All groups share one centre, and each spreads out both ways along 5 directions, with some noise.
Some rows, each with its group after it:
[ -7   5   6   6   4  -3 -11   7   3   0  -3   9 -10   4 -12 -10] | z_489
[  3  -4  -2  19 -19   8  13 -35  -9   8 -21  -9   5  20  17 -25] | z_680
[  0 -14  -5 -10   4  -5   5 -15 -14  -6  14  20   0   7   0 -12] | z_13
[ 19 -14   0   1  -3 -15   4 -19   6  23 -14   4  -7   3  36 -14] | z_680
[ -5   7   2  17   3  11   2  14  17  -5   1   5  -6 -17  -3   0] | z_389
[  0  -4  17 -11 -11 -11  -3 -14 -26   9  13  -5  -1  25  -2  -3] | z_13
[ -6  15   2  21 -15  21   9  -5   3 -11 -14 -24  13   2   1   1] | z_13
[-12   8  35  19  -4 -22 -10  14   0  33  23  18 -32  10  29 -18] | z_489
[-15   5   3   2 -19  -1   8 -32 -29  -3  19  -4  -3  28  -1 -22] | z_389
[ -3  -4 -19   5   9  10  11  -1  10 -16   3  18   1 -18   4  -7] | z_13
[ 13 -21  -6   0 -10  -1  19 -29 -17   5 -16  -3  23  18  34  -9] | z_680
[-15  -2  -9  -3  13  14  10  19  -2 -18  28  14   7 -16 -18  12] | z_680
[  6  11  36  19 -20  31  32   2  11 -27  56  -5  -6 -41  18  23] | z_389
[  7  -8  13  -3 -10  -1  18 -25  -9  -7  38  15 -13  -8  17  -8] | z_389
[ -6  -6 -11  13  10   1   0  -7   7   0 -11  26 -12   2  -5 -29] | z_389
[ -8  26  16  -6 -17  -9 -21   0 -16  -6  -6 -37   7  24  -8  10] | z_680
[ 11   4   2  -7   4  -1   0   4  16 -10  12   3 -10 -26  -2  11] | z_489
[-20   9 -36  -2  -6   6   7 -11 -10  13 -11 -21  13  19  -5  -2] | z_489
[-29   7  -9  10  10  -7 -14   2 -10  -7  -4  27 -16  23 -24 -39] | z_13
[-33   8 -43  -3 -10  12  39 -22  -8  42  55  -7 -23  -1  -2   1] | z_13
[  9  -3  12  -7 -11   0  13 -15  -6  -2  29  -1  -6  -6  15   6] | z_389
[-28  37  14 -10  -9   8 -20  26 -12 -31  25 -31   6   4 -45  28] | z_680
[ -3  -1  12  12  -5   5  15 -17   0 -10  35  25 -22 -11   7 -20] | z_389
[  5 -11 -16 -18  10 -29 -14 -15  -4  21  -5  18 -19  13   4 -19] | z_389
[ -9  10   2   7 -14  15   8  -7  -7 -13   8 -13   5   3 -11   2] | z_680
[ 4 -5 20  7 -7 -9  7 -2 -5 17 15  3 -6  4 27 -3] | z_489
[  3   7   0  -1  -1   0   4  -1  13  -4  19  -2 -11 -21   6   8] | z_489
[ -6  18   5  16  -2 -38 -38  -1  17  44 -34   1 -43  25  17 -41] | z_680
[ -7   0  13  11   8  -7 -25   3 -12 -32 -28  24   6  23 -16 -32] | z_13
[  4  -7  30  10   5  -8 -14   7  -2   1  -4  21 -12   8  -4 -15] | z_489
[-31  37  -4  24 -35  19  32 -20   1  -1  61 -27 -15 -12  40   0] | z_489
[ -2  -4   2 -12 -10  -7   8 -14 -16  18  25  -5  -8  12   3   3] | z_13

New rows, each followed by its group:
[  6   5  13  11  -9  19  16   5   7 -13  14  -9   6 -21  10  17] | z_389
[-22   2 -12  29  -9  21  15 -21 -10  -4 -12   6   2  21 -10 -33] | z_680
[ 15   0   5  -7  13  -9  -4  16  32  12  24  17 -33 -39   7  11] | z_680
[-24  23   2  20 -23  14   8 -10 -12  10   0 -32   1  23 -11  -5] | z_13
[  3  30  21   3 -17 -11 -21  -3  13   8  -1 -28 -26   0  -5   1] | z_680
[-27  22 -20   5  -7  -6   3   3   4  23  18 -13 -16   1  13  -2] | z_489
[  1   9   9  15  13   4  -4  29  37  -1  11  20 -26 -38   1   2] | z_389
[ -1  -1 -17 -10   4 -13 -13  -6  -9  14 -24  -8   4  22  -4  -7] | z_389
[ 13 -20 -19 -10   4  -5   5 -19  -5   5 -23   7  11   8   9  -8] | z_389
[  9  -1  10 -13 -22  13  16 -17 -22 -21   9 -34  32   6   6  27] | z_680
[  0  -4  10  11 -14  17  24 -18  -6 -17  23   1   3  -7  10  -2] | z_389
[  1  -6  -3   3   1  19  22  -1   7 -11  23  10   1 -23  -5   7] | z_680
[ -2   7  17   1 -16   4  13 -14 -10  -7  36  -7  -7  -3  10   5] | z_389
[-26  13 -16  31  14   9 -12  17  16  -1 -30  20 -13   4 -25 -30] | z_389
[-21   9 -23   8 -19  10  18 -19 -16  12   4 -26  14  21  14  -2] | z_489
[  9  12   8  -4  -4  -2   5   6  23  -3  41  -2 -24 -40  22  16] | z_489
[-28  21  -8  17 -14  11   5  -6  -7  13   5 -18  -7  17 -13  -9] | z_13
[  0   2  -2  21   8  19   5  21  25  -8 -14   4   3 -23  -2   6] | z_389
[  6  21  22 -19 -17  -1 -11   5  -8 -19  18 -40  11  -3  -8  36] | z_680
[  9   1   2  10   1  -9  -2  -5  21  21  -2  11 -26 -13  14 -15] | z_680
[ 10  25  25  -6 -18 -14 -21  -3   7   6   3 -34 -15   0   1  13] | z_680
[ -6  -8 -11  11   6  11  15  -2   7  -1   9  17  -7 -13   1  -9] | z_680
[ -2  13 -13   2  -3  21   2  -8   8 -38  -2  -8   3 -15 -32   0] | z_489
[-21  10 -10  20   4  26  15   5   7 -15  20  15 -11 -14 -30 -11] | z_680
[ -2  -5  -5  11  -2 -15  -4 -19  -9  21 -30   5   0  29  26 -29] | z_680
[ -4  12  -6  11   7   9  -9  26  17   2 -26 -16  10  -9 -10  13] | z_389
[ -5   5   2 -14   7   0  -4  24   2  -9  26   1   1 -18 -10  25] | z_680
[-14   2  -2   4   4  -4  -8  -2  -8  -4   2  15  -9  15 -11 -19] | z_13
[-28   5 -18  36  13  13   7   5  19  10   3  39 -34  -9 -20 -41] | z_680
[ -6   6   7   7   7  -4 -15   9   3  -2  -9  12 -11   5 -19 -13] | z_489
[ -3  18  13   2 -18  -5 -10 -11 -10  -1  -8 -29   3  19   1   0] | z_680
[ 11  -2 -14  -9  -6  19  14 -17   3 -29  -3 -14  17 -15 -13  14] | z_489
